There are 11 hidden switches. A switch that is on adds its own fixed numbers to the row, and there is some noise. The rows also spread widely along 15 directions, which tell nothing about the answers.
Some rows, each with its switches (1 for on, 0 for off) after it:
[-0.78 -2.56 -2.74  0.34 -0.10  1.29 -1.18  0.58  0.40 -0.55 -0.32  0.20
 -0.41  1.77 -0.38 -0.31  0.21 -0.46 -1.31  1.48 -0.43 -1.49  0.61 -0.13
  0.06  0.10 -1.90  1.26  1.17  0.97 -0.95 -0.46  0.01] => 1 0 1 0 0 1 0 1 0 1 0
[ 0.10  0.79 -0.56 -0.05  0.78  0.66  0.87 -0.14  0.53  0.09 -0.28  1.49
 -0.64  0.31  1.10 -0.24 -0.32  0.90 -0.19  0.71 -1.73  0.36  0.48  0.57
 -0.19 -0.61 -0.56 -0.23  0.07  0.09  0.11 -0.55 -1.38] => 1 1 0 1 0 1 1 1 0 1 0
[ 1.31 -1.18 -1.02 -0.54 -0.29 -1.41 -1.18 -0.97 -1.73 -1.69  0.90 -0.37
 -2.03 -1.21 -1.35 -0.47  1.06  0.55 -0.14  0.10  0.29 -1.79 -0.94 -0.68
  0.05 -0.32  0.98 -0.53  0.57 -0.17 -0.69  1.02  0.39] => 1 0 0 1 0 1 0 0 0 0 1
[ 0.47  1.39  0.13  0.75  1.30  1.87  0.90  0.28 -1.15 -0.34  1.81  0.57
 -0.54  0.82  2.83  1.10 -1.08  1.34  0.86  1.55 -1.28 -1.59  0.71 -0.54
  0.64 -0.82  0.76 -0.67  0.25  0.93 -1.13 -0.58 -2.02] => 1 1 1 1 0 1 0 0 0 0 1
[-0.53  1.07  0.65  0.46 -0.76  0.53 -0.10 -1.15  1.96 -0.02  0.55 -0.36
  0.70  0.17  1.99  0.44 -0.63  0.25  0.41 -0.23 -0.08  0.37  0.32  0.18
 -0.23  0.09  0.83  0.56 -1.04  0.64 -0.39 -0.57 -0.73] => 0 0 0 0 0 0 1 1 1 0 1
[ 0.11  1.11  0.77 -0.11 -0.88 -0.70  1.30  2.48 -0.57  1.14 -0.42  0.19
 -0.07  0.43 -0.33 -0.01 -0.29 -0.06 -0.02 -0.50  0.06 -1.36  0.50 -0.72
  0.57 -0.45 -0.09  0.71 -1.60 -0.33  1.91  1.37 -0.48] => 1 1 1 1 1 0 0 1 1 0 0
[ 1.02  0.59  1.09  0.25 -1.12 -0.88  0.84 -1.09 -1.93  0.53  1.64  0.44
 -0.55 -0.52 -1.22  0.47 -0.69  0.93 -0.40 -0.15  0.38 -0.53 -0.37  0.11
  0.38 -0.97 -0.32  0.27 -0.43  1.05  1.75 -0.11 -1.42] => 1 1 1 1 1 0 1 1 0 1 0
[ 0.86 -0.50 -0.79  0.79  0.34  0.00  0.35 -1.60 -0.08 -0.93  0.92  0.40
 -1.71 -0.94 -0.58 -0.06  0.51  0.54  0.15  0.88  0.04  0.87  0.24  0.91
 -0.01 -0.51 -1.08 -0.13  0.59  0.57 -0.29  0.13 -0.70] => 1 1 1 0 1 1 0 0 0 0 0
[-0.30 -0.79 -0.19 -1.36 -0.91 -0.26 -1.96 -0.21  0.33 -0.67  0.81  0.72
  1.27  0.38  1.47 -0.44 -1.29 -0.49  0.09  0.84  0.39 -1.32 -0.06 -0.71
  0.18 -0.49  1.54  1.66 -0.89  0.98  0.16 -0.07 -0.87] => 1 1 1 0 0 1 1 1 0 0 1
[ 1.56  1.04  1.24  1.11 -1.15 -0.42  1.01  0.42  2.03  0.60  1.27  0.40
 -1.55  0.27 -0.31  0.07  0.33  0.83  0.61 -1.42 -0.40 -0.16 -0.89 -0.10
  0.40 -0.33  0.76  0.19 -0.69  0.28  2.28 -0.76 -1.22] => 1 1 1 0 0 0 1 0 0 1 1
[ 1.43 -1.25  0.39  1.51 -0.42  1.27 -0.43  0.77  0.62  0.51  0.76 -1.16
 -2.35 -0.04 -1.01 -0.38  1.13 -0.24  1.64  0.28  0.07 -0.63 -0.76 -0.37
 -0.76 -0.03  0.33 -0.84  1.51  1.08  0.97 -0.94 -0.39] => 0 1 0 1 1 1 0 1 0 0 1
[ 1.73  0.73 -0.35 -1.01  2.95  0.54  0.63  1.15  0.30 -1.42 -2.61 -0.75
  0.72 -1.06 -0.31 -0.75  1.51 -1.92  1.69  1.55 -0.02  0.49  0.67  0.04
 -0.13 -0.17  1.40  0.18  1.58 -1.63  1.85  0.89  0.69] => 0 1 1 0 0 1 0 0 1 1 1
[ 0.42  0.25  2.69  0.23  0.21 -0.21 -1.22  0.60  0.33 -0.18 -0.56 -2.70
 -0.44 -1.79  0.74  0.22  1.28 -2.55 -0.07  1.11  0.51 -0.30  0.96 -1.17
 -2.08 -0.13  2.20 -0.05  0.68  0.54 -0.51 -0.30 -0.16] => 0 1 0 0 1 0 1 1 0 0 1
[ 0.69  0.00  0.55 -1.88 -0.35 -0.16 -1.60 -0.30 -1.20  0.37 -1.63  0.14
  1.96 -0.37  0.52  0.69 -0.45 -1.49  0.98 -0.08 -0.84 -1.63  0.96 -0.67
 -0.68  1.10  2.83 -0.25 -1.30 -0.16  0.54  0.50  1.78] => 0 0 1 0 0 0 1 1 0 0 0
[-2.96 -0.35 -0.97 -0.05 -0.37 -0.68  1.18 -1.52 -1.49  0.96 -1.46 -0.48
  1.16 -0.25 -1.02 -0.48 -0.11  0.66  0.45  0.27  1.36  0.92 -1.29  1.16
 -0.95  0.55 -3.13  0.91 -0.85  0.02  0.39  0.72 -0.92] => 1 1 0 1 1 0 0 1 1 1 1
[ 1.03  2.06  0.69  0.85  1.32  0.72  1.22 -2.01 -0.84 -1.09  1.19  0.56
  0.98  0.09 -0.20  0.77 -1.31  1.96  1.62  0.31  0.69  0.29 -0.27 -0.45
  1.52 -1.22 -0.57  0.35  0.07  0.40  0.96 -0.30 -2.58] => 0 0 0 1 1 1 0 1 0 0 1
[-0.03  0.33 -0.78  0.78 -0.73 -0.72  0.35  1.34 -0.10 -0.66  0.11 -1.40
  0.15  1.72 -1.75  1.03  0.95  0.43 -0.80 -1.36  1.41 -3.55  0.03 -1.46
  0.54  0.02 -0.28  1.63 -0.16 -0.18  0.77  1.51  0.29] => 0 1 1 1 0 1 1 0 1 0 1
[-0.08 -0.33 -1.74 -1.81 -1.85 -0.68 -0.59 -0.29  1.34 -1.19  0.40  1.26
  1.24 -1.15  1.59 -1.33 -1.32  0.22  0.72  0.12 -0.16 -0.30  0.33  0.02
  0.91 -0.72  2.02  0.86 -2.62 -0.12 -0.11  1.78  0.64] => 1 1 1 0 1 0 0 1 1 1 0
[ 0.62  0.42  0.45 -0.79  0.92  0.97  0.05  0.59  0.11  0.34 -1.69  0.71
  1.93  1.61  1.72  1.00 -0.70 -1.23 -1.23  0.92 -0.20 -0.23  0.81  0.07
  0.06  0.51  0.19  1.55  0.65  0.44  1.45 -1.46 -1.22] => 1 0 1 0 1 1 0 1 1 0 0
[-0.96 -0.21 -0.58 -0.20 -1.77 -1.06  0.73  0.39  2.41 -0.38 -0.77 -0.53
 -0.14 -0.53  1.32 -0.09  1.09 -0.31 -0.07 -1.19  0.98 -0.36 -1.11 -0.22
 -0.66  0.28  1.04  0.52 -1.47  0.05 -0.38  0.42 -0.21] => 0 1 1 0 1 1 0 1 0 1 1
[ 0.90 -1.52 -0.51  0.25  1.05 -1.40 -2.63 -0.53 -2.33  0.19  0.34  0.66
 -2.42 -0.58 -1.99  0.13  0.50 -0.03 -1.00  0.81 -2.01 -1.48  1.08 -0.66
 -1.37  0.24 -0.48 -0.32 -0.33  0.57 -0.14  0.35  0.39] => 1 1 1 0 1 0 0 1 0 1 0
[ 1.30 -0.03 -1.13  0.50  0.42 -0.74  1.13  0.22  0.94 -1.34 -1.34  0.21
 -1.32  0.04 -1.42 -0.53  1.27 -0.35 -1.38 -0.54  0.56 -0.41 -0.43 -0.53
  1.32 -0.13 -1.28  0.98 -0.05 -0.72  1.34  0.14 -0.42] => 0 0 1 0 0 0 1 1 0 1 1
[-0.27  0.53 -0.48  0.11 -1.58  0.86  0.75  0.44  0.33  0.41  0.03 -0.16
  0.08  0.52  0.12  0.74  0.01 -0.42 -0.27 -0.12 -0.11 -0.76  1.18  0.62
 -0.08 -0.70  0.33  0.96 -0.88  0.15  0.51  0.70  0.44] => 0 0 1 1 1 1 1 1 0 1 1
[-1.66 -0.18 -1.43 -0.35 -1.20 -0.52 -0.24  0.85  2.04 -0.27  0.17  1.68
 -0.84 -0.05 -0.03 -1.94 -0.62  0.56 -0.04  0.37 -0.26  0.94  0.38  0.66
  0.20 -1.66 -1.42  1.79 -2.08 -0.11  0.51  1.45 -1.34] => 0 1 0 1 1 1 1 1 0 1 1
[ 1.05 -1.06 -0.02 -0.64 -0.76  0.12 -0.66 -0.11  0.92  0.28  0.27 -0.53
 -0.61 -0.11  0.98 -0.55  0.73 -0.61  0.46  0.18 -0.15 -0.46 -1.90  0.15
 -1.40  0.45  2.47 -0.57  1.48  1.15  1.19 -1.98 -0.25] => 0 0 1 1 0 0 1 1 1 1 1
[-0.88 -0.59 -0.52  1.18 -0.95  0.48 -0.33 -2.10 -1.47  0.02  1.68 -1.72
  0.05  0.49 -0.24  0.98 -0.24  1.60  0.95 -0.09  0.97 -1.85 -1.26 -0.18
 -0.26  0.65 -0.96 -0.40  0.14  1.33 -1.16 -0.21 -0.16] => 1 1 0 0 0 0 0 1 1 0 1
[ 1.32 -2.24 -1.50 -0.21 -1.05 -1.49 -0.71 -1.55  1.92 -2.05 -0.01 -0.28
 -1.29 -1.46 -0.09 -1.59  1.43 -0.93 -1.47 -0.04  1.74  0.74 -1.35 -0.10
  0.22 -0.09  0.88  0.88  1.01  0.11 -0.32 -0.05 -0.11] => 1 0 1 1 0 0 0 1 0 0 1
[ 1.00 -1.31 -2.25 -0.76  0.33  0.07 -2.74 -2.75 -0.66 -0.56 -1.31  1.81
  1.25  0.85 -0.18  0.88 -0.72 -0.58 -2.21 -0.08 -1.32 -0.97  1.93  0.47
 -0.09  1.38  0.04  1.68 -1.22 -0.40 -0.13  0.08  1.53] => 1 1 1 0 0 0 1 0 0 1 1
[ 2.73 -0.89  0.99  1.06  0.20  2.07 -0.23 -0.17 -1.28 -0.10 -0.99 -0.60
  0.02  0.44  0.40  1.18 -0.41 -2.96 -2.26  1.16  1.21 -1.43  1.68 -1.27
  1.06  1.22  0.39  1.41  1.06  1.21  1.54 -1.84 -0.56] => 0 1 1 1 1 0 1 0 0 0 1
[-0.93 -0.26  1.88  0.24  0.41 -0.71 -1.42 -1.24 -1.39  2.19 -2.74 -0.51
  0.48 -0.73 -1.51  1.46  0.03 -1.75  1.33 -0.39 -0.70 -0.89  0.89 -0.55
 -2.26  2.51 -0.41  0.20 -2.05  0.22  1.36 -0.22  0.30] => 1 1 0 0 1 1 1 1 0 1 1

New rows. What belongs after each?
[-0.53 -0.68 -0.87  0.01 -0.97  0.04 -0.08  0.94 -1.21  0.52 -1.23 -0.55
 -0.86  0.09 -1.08 -0.15  0.57 -0.65 -0.57 -0.10 -0.47 -2.03  0.59 -0.31
  0.00  0.53 -1.06  0.25 -1.39 -0.53  0.01  1.24  1.22] => 1 1 0 0 0 0 1 1 0 1 1
[ 0.68  1.40  0.06 -1.27 -0.31 -0.78  1.26  2.27 -0.11 -1.09 -2.28 -0.57
  0.47 -0.94  1.14  0.27  0.76 -1.73 -0.16 -0.58  0.51 -2.49  1.28 -1.56
  1.23  0.06  2.12  0.47 -2.43 -1.63  0.22  2.41  1.28] => 0 1 1 0 0 1 1 1 0 0 1
[-0.04 -0.32  0.31 -0.59 -0.47  1.43 -0.26  0.89 -0.68 -0.50  1.63  0.10
  0.34  0.69  2.84 -0.23 -1.31  0.11 -0.38  1.80  0.02 -1.63 -0.87 -0.75
  0.61 -0.96  1.02  0.40  0.64  1.69 -0.45 -1.62 -2.23] => 1 1 0 0 0 1 0 1 0 1 1
[ 3.58  0.01  0.82  0.50  1.78  0.29 -1.51 -1.19  0.77  0.23 -1.08  2.67
 -1.64  0.35  0.40  0.88 -0.36 -1.04 -1.23  0.10 -2.41  0.50  1.65 -0.11
  0.02  1.01  0.77  0.16 -0.17  0.70  2.17 -2.48 -0.89] => 0 0 1 0 1 1 1 1 0 0 0
[ 1.48  0.50  1.42  0.25 -1.47 -1.15 -0.62 -0.81 -0.45  0.43  0.73 -0.57
  0.08  0.01 -0.52  1.68  0.55 -0.16 -1.58 -1.49  0.04 -1.55  0.27 -0.53
 -0.86  0.19  1.52  0.46 -0.51  0.83  0.95 -0.48  0.16] => 0 1 1 0 1 0 1 1 0 1 0
[ 0.04  0.55  1.95 -0.19 -1.13 -1.96 -0.82  0.77  0.21  1.07  0.26  0.84
 -1.72  0.13  1.54  0.53 -0.08 -0.12 -2.19 -1.08 -1.05 -1.70 -0.43 -1.07
 -0.81  0.33  0.96  0.60 -2.12  0.74  0.60 -1.07 -1.82] => 1 1 0 0 0 1 1 1 0 1 1
[-1.68 -1.45 -1.37 -0.96 -0.83  0.94 -2.39 -1.04  1.32  0.73 -0.84 -0.16
  2.18  0.11  0.40 -0.76 -0.63 -0.65  3.62  0.68 -0.28  0.01  0.07  0.84
 -1.71  1.35  1.28  0.37 -1.17  0.28  0.19  0.70  1.79] => 0 1 1 0 0 0 1 0 1 0 1
[ 0.97  0.26  0.50  0.41  0.34  0.60 -0.28 -1.43  2.51  0.43 -0.50  1.24
  0.88  0.11  1.89  0.06 -1.13 -0.13  1.78 -0.27 -0.38  0.88 -0.15 -0.06
  0.40  1.49  1.09  0.58 -1.27  0.28  1.55 -1.37 -1.04] => 1 1 1 0 0 0 0 0 1 0 1
[ 1.40  0.53  2.03  2.02  0.11 -0.76  0.94 -0.68  2.38  0.08 -0.06 -0.81
 -2.20 -1.95 -1.19 -0.41  1.03 -0.49  0.88 -0.56  0.35  1.79  0.21 -0.53
 -0.19 -0.34  0.03  0.12 -0.06 -0.03  1.49 -0.35 -1.56] => 1 0 0 1 1 0 0 1 0 1 1
[ 2.90  0.38 -0.95 -0.51  2.85  1.19 -0.81 -1.40 -0.82 -1.15 -2.86  1.33
  1.94  0.96 -0.63  1.62 -0.19 -1.13 -0.13  0.16 -1.56 -1.62  2.34 -0.98
  0.89  1.42  0.86  0.51  0.31 -0.84  1.37 -0.48  1.14] => 0 0 1 0 0 1 1 1 0 1 0
[ 0.43  0.52  1.01  1.38 -1.09  0.21 -0.47 -0.48  0.49  0.92  2.47  0.26
 -1.50  0.35  0.15  0.57 -0.66  0.55  0.32  0.12 -0.18 -0.20  0.45  0.48
 -0.61 -0.62  0.39  0.77 -0.66  1.60  1.21 -0.51 -1.41] => 0 1 1 1 1 1 1 0 1 0 1
[ 1.92 -0.87 -0.44  0.79  0.00  0.55 -0.32 -2.57  0.29  0.07 -2.20 -0.14
  0.11 -0.11 -0.96  1.14  1.27 -1.04 -0.51 -1.11  0.69  0.65  0.04  0.88
 -0.57  2.18 -0.43  0.25  0.44 -0.34  1.00 -0.96  1.11] => 0 1 0 0 1 1 0 0 0 0 1
[ 0.62  0.73  0.38 -0.16 -0.92  0.25 -1.32  2.75 -0.91  1.48  0.91  1.56
 -0.66  1.35  0.37  0.26 -1.24  0.18 -0.30 -0.23 -2.22 -2.61  2.01 -1.07
  0.31 -0.94  1.31  0.73 -2.63  0.18  1.32  1.13  0.11] => 0 1 1 1 1 0 0 1 0 1 1
[ 2.48  0.40  0.77 -0.44  0.76 -1.12 -0.63 -0.39 -0.13 -2.01  1.96  0.07
 -1.33 -0.82  1.93  0.04  0.27  0.06 -1.06  0.76  0.44 -0.99 -0.98 -0.95
  0.45 -0.80  2.65  0.18  0.95  0.99  0.17 -1.03 -1.65] => 0 1 1 0 0 1 0 0 1 0 1
[ 1.35  0.31 -1.23 -0.72  0.76  2.54 -0.43  1.14 -1.21 -0.10 -1.16  1.04
  2.03  1.52 -0.77 -0.22 -1.08 -0.41  1.72  0.96 -0.45 -0.87  1.61  0.18
  1.61 -0.58 -0.46  1.12 -0.21 -0.66  2.10  0.92  0.81] => 0 1 0 0 1 1 0 1 0 0 1
[-1.27  0.34 -1.29  1.13  0.11  1.58 -0.22 -1.69 -1.71  0.20  0.94 -0.47
  0.37  0.36 -1.38  0.61 -1.06  1.32  2.82  0.79 -0.30 -1.34  1.44  0.32
  0.11 -0.22 -1.70  0.05 -1.22  0.43 -0.56  2.01  0.81] => 0 1 0 1 0 1 1 1 1 0 1
[-1.42  0.08 -0.31  0.59  0.18 -0.58  0.38 -1.70 -0.01  0.74 -1.02 -0.04
  0.03 -0.21 -0.41  0.65 -0.05  0.82  1.78 -0.63 -0.27 -0.45 -0.56 -0.17
 -0.96  1.75 -0.65 -0.63 -1.30  0.27 -0.03  0.19 -0.23] => 0 0 1 1 0 0 1 0 1 0 0
[ 1.05  0.19  0.78  0.22 -1.17 -0.05  0.32  1.18  0.76 -1.34  0.32 -0.83
 -0.55 -1.53  1.23  0.10 -0.03 -1.50  0.03  0.21  1.04 -1.93  1.26 -2.02
  1.11 -0.45  2.68  0.81 -1.56  0.22 -0.08  1.23 -0.27] => 0 1 1 1 1 1 0 0 0 1 1
[ 1.55  1.65  0.79  0.55  0.13 -1.24  1.49 -1.84 -0.51 -0.49  0.61 -0.07
 -0.89 -0.52 -1.04  1.08  1.43  0.24 -2.16 -0.39  1.02  2.11  0.15  1.94
 -0.15 -1.33 -1.00  1.12  1.16 -0.41  1.29  0.00 -1.10] => 1 0 1 0 1 1 0 0 0 0 1
[ 1.09 -0.16 -0.29 -0.40 -1.73  1.26  1.92  0.62  1.29  1.06 -2.63  0.12
  0.37  0.41  1.88  0.20  1.11 -1.39 -1.46 -0.96  0.34  1.13 -0.54  1.39
 -0.13  1.31  0.07 -0.33  0.27 -0.34  0.97 -1.36  0.86] => 0 1 0 0 1 0 0 1 0 0 0
[-0.09 -0.21 -0.55 -0.34 -0.10 -0.73 -0.75  0.71  0.43 -1.75  1.41 -0.09
 -1.15 -0.34  1.15 -0.27  0.63 -0.05 -1.72  1.17 -0.03 -0.71  0.70 -0.51
  0.07 -1.53  0.78  0.63  0.42  0.46 -1.68  0.81 -0.71] => 0 0 1 0 0 1 0 0 0 0 0
[ 3.41  0.27 -0.84  1.08  4.20  0.87  0.69 -1.88 -1.38 -2.99 -1.72 -0.38
 -1.15 -1.06 -0.13  0.30  0.74 -0.36 -0.14  1.25 -0.06 -0.90  0.50 -1.78
  1.55  0.81 -0.03 -0.96  1.88 -0.67 -0.22 -0.69 -0.59] => 0 0 0 1 0 0 0 1 1 0 1
[ 1.72  0.68  0.93 -0.21  1.76  0.29 -1.48 -0.49 -0.43 -0.26  1.02  1.11
  0.58  0.63 -0.63 -0.32 -0.86  0.88  1.78  0.55 -0.61 -0.16 -0.29 -0.58
  0.44 -0.93  0.58  0.53  0.58  0.43  2.04 -0.67 -1.59] => 0 1 0 0 0 1 0 1 0 0 1
[ 0.11 -0.67 -1.51  0.30  2.55  1.44  0.31 -1.57 -1.82 -0.13 -2.44 -0.40
  0.40  1.20 -0.19  1.59  1.19  0.53  0.26  0.60 -1.41 -1.14 -0.65  0.16
 -1.26  1.82 -1.57 -1.49  2.28  0.07 -0.88 -1.83  0.04] => 1 0 0 0 0 1 0 1 0 1 0
[-1.93  1.72  0.54 -0.17  0.51 -1.58  0.12  1.69 -0.30  0.27  1.23 -0.52
 -0.19  0.32 -0.54  0.45  0.70  1.90  1.11  0.21 -1.12 -0.91 -0.05  0.09
 -1.98 -1.93  0.00 -0.06 -0.23 -0.16 -0.46  1.66 -1.28] => 1 1 1 0 1 1 0 0 0 1 0
[ 0.76  0.46  0.82 -0.40  0.21  0.15 -0.54 -0.04 -1.03  0.73  0.37  0.08
  0.09 -0.02  0.01  0.17 -0.26  0.12  1.72  0.12 -0.86 -1.10 -0.72 -0.21
 -0.66  0.01  1.54 -0.67 -0.22  0.63  1.50 -0.68 -0.31] => 0 1 1 0 0 0 1 1 0 1 1
[-0.24  0.33 -1.03 -0.79  1.48  0.14 -0.38 -0.28 -0.44  0.18 -1.27  0.34
  1.12  0.79 -0.59  0.02  0.81 -0.45 -0.25  0.82 -0.52  0.95  0.56  1.46
 -1.14 -0.55 -0.85  1.08  0.96 -0.61  0.95  0.45  0.24] => 0 1 1 0 0 1 0 1 0 1 1
[-0.42  0.16  2.54 -0.34 -1.20 -2.43 -0.56  1.96 -1.98  0.85  1.49 -0.73
 -3.31 -1.63 -0.08 -0.97  0.67 -0.58 -1.68  0.80  0.08 -0.71 -0.70 -0.81
 -0.70 -1.43  0.22 -0.10 -0.78  0.72  0.14  0.39 -1.59] => 1 0 0 0 0 0 0 1 0 0 1
[-0.22  0.17  0.35  0.72  1.07 -0.47 -0.35 -1.05  0.32 -0.96 -1.35 -1.52
  0.94 -0.18 -1.03  0.97  0.88 -0.21 -0.11 -0.45  0.34 -1.27  0.35 -1.48
 -0.80  0.98 -0.21  0.34  0.13 -0.25 -0.53  0.16 -0.18] => 0 1 0 0 0 0 1 0 0 1 0
[ 0.68 -1.17 -2.19 -0.65  0.17  0.85  0.42  0.04 -1.10 -0.16 -2.95  1.07
 -1.29  0.80  0.10 -0.18  1.05 -1.51 -2.89  0.47 -0.42 -0.26  0.43  1.21
  0.44  0.99 -1.97  0.52  0.29 -0.69  0.35 -0.46  0.96] => 0 0 0 0 0 1 1 1 0 0 1
[-0.27  1.63  1.25  1.75  1.00  0.10 -0.05 -2.18 -0.39 -0.04  0.86 -1.39
 -0.04 -0.28  0.09  2.25  0.64  0.53 -0.20  0.08 -0.58  0.13  1.54  0.02
 -1.27  0.02 -0.01 -0.02 -0.01  0.34 -1.30 -0.01 -0.33] => 0 0 1 0 0 0 0 0 0 1 1
[ 0.81  1.20  0.85  0.48  0.87 -1.44  1.01 -0.37 -1.45  1.14 -2.41  0.35
 -2.52 -0.75 -0.26  1.32  1.75 -0.28 -1.08 -1.38 -1.38 -0.73  0.20  0.13
 -1.09  1.63 -0.72 -1.37 -1.61 -1.00  0.36  0.08  0.58] => 0 1 0 0 0 1 1 1 0 0 1
[-2.57  0.35 -0.63  0.14 -1.27  0.73 -0.43  0.70  2.36  0.04 -0.53 -1.67
  2.72  0.54  1.08  0.38  0.03 -0.46  1.36 -0.04  0.56 -0.37  1.13 -0.16
 -1.26 -0.33  0.69  1.47 -1.32 -0.14 -1.19  1.60  0.64] => 0 1 1 0 1 0 0 1 0 1 1
[ 0.13  1.77  1.72 -0.27  0.05  0.19 -0.71  0.11 -1.28 -1.01  2.70 -1.00
  1.79 -0.26  0.61  0.53 -1.50  0.88  1.35  0.99  0.58 -1.88  0.78 -1.72
  0.61 -2.30  2.21  0.90 -0.21  0.91 -0.06  1.22 -1.56] => 0 1 0 1 0 1 0 1 0 1 1
[ 0.08  1.22  1.49  1.50 -0.19  0.10 -0.02  2.32  1.61 -0.44  1.64 -2.58
 -1.02  1.05 -0.23  0.57  1.14  0.50 -0.14 -0.25  0.20 -2.08 -0.47 -1.59
 -0.90 -1.49  0.77  0.50  1.30  0.88  0.28 -0.73 -1.59] => 0 0 0 0 1 0 1 1 1 1 1
[ 2.72 -0.74 -0.67  0.71  0.80  1.30 -1.71 -1.93  0.62 -0.54  0.36  1.92
 -0.66  0.15  0.44  0.49 -1.44  0.20  0.34  0.46 -1.84 -0.67  1.54 -0.53
  0.98  0.84  0.69  0.18 -0.75  0.83  0.93 -1.24 -0.27] => 1 1 0 0 1 1 0 1 1 1 0
[ 2.85  0.14  1.47  1.00  1.77  1.64 -1.44 -0.90 -1.98  0.13  0.22 -0.48
  0.46  0.81 -1.21  1.21 -0.48 -0.22  1.57  0.31 -0.49 -1.66  0.37 -1.48
  0.59  0.71  0.64 -0.39  1.34  0.77  1.76 -1.54 -0.25] => 0 0 0 0 0 0 0 1 0 0 1
[ 2.33  0.72  0.28 -0.13  2.35 -1.04  0.64 -2.82 -0.60 -3.07 -0.70  0.05
 -0.55 -2.94  1.15  0.44  0.30 -0.33 -0.37  0.91  0.00 -0.03  0.47 -1.63
  0.50  0.02  2.12 -1.00  0.17  0.07 -1.06 -0.33 -1.21] => 0 0 1 1 1 0 1 1 0 1 0
[-0.79  0.51  0.73 -0.59  1.81 -0.64  1.48  1.93 -3.02  0.32 -2.01 -1.46
 -0.31 -0.67 -0.02  0.42  1.43 -1.11 -0.97  1.62 -0.25 -1.16  0.17 -0.69
 -1.65 -0.22 -0.48 -0.77  1.23 -0.35 -0.33  0.44 -0.75] => 1 1 1 1 1 0 0 1 0 1 0
[-0.67  0.57 -0.85 -1.13 -0.20 -0.31 -1.15  1.66 -0.50  0.13 -0.12 -1.90
  0.95  0.18 -1.90 -0.69  1.66 -0.07  1.28  0.32 -0.47 -0.64  0.65  0.92
 -1.83 -1.60  0.91  0.32  0.69 -1.35  0.33  2.74  2.48] => 0 1 0 0 0 0 0 1 1 1 1
[ 1.58 -0.84  0.48  1.29  0.21 -0.60 -0.64 -1.99 -0.14 -0.43  0.18 -0.32
 -0.99 -0.03  0.63  1.23  0.37 -0.42 -2.55 -0.38  0.35 -1.29  0.12 -1.30
 -0.17  1.12  0.46  0.68  0.34  1.04 -0.37 -1.49 -1.01] => 1 1 1 1 0 0 0 1 0 1 1
[-0.75 -1.41 -1.08  0.67 -0.18 -0.14 -1.10 -1.36 -0.13  0.01  0.80 -0.21
  0.15  0.72 -1.40 -0.23 -0.62  0.99  1.58  0.09  0.39 -1.22 -1.35 -0.51
  0.18  0.53 -1.22  0.74 -0.24  1.10  0.76 -0.25 -0.62] => 1 0 1 0 0 0 0 1 1 1 1
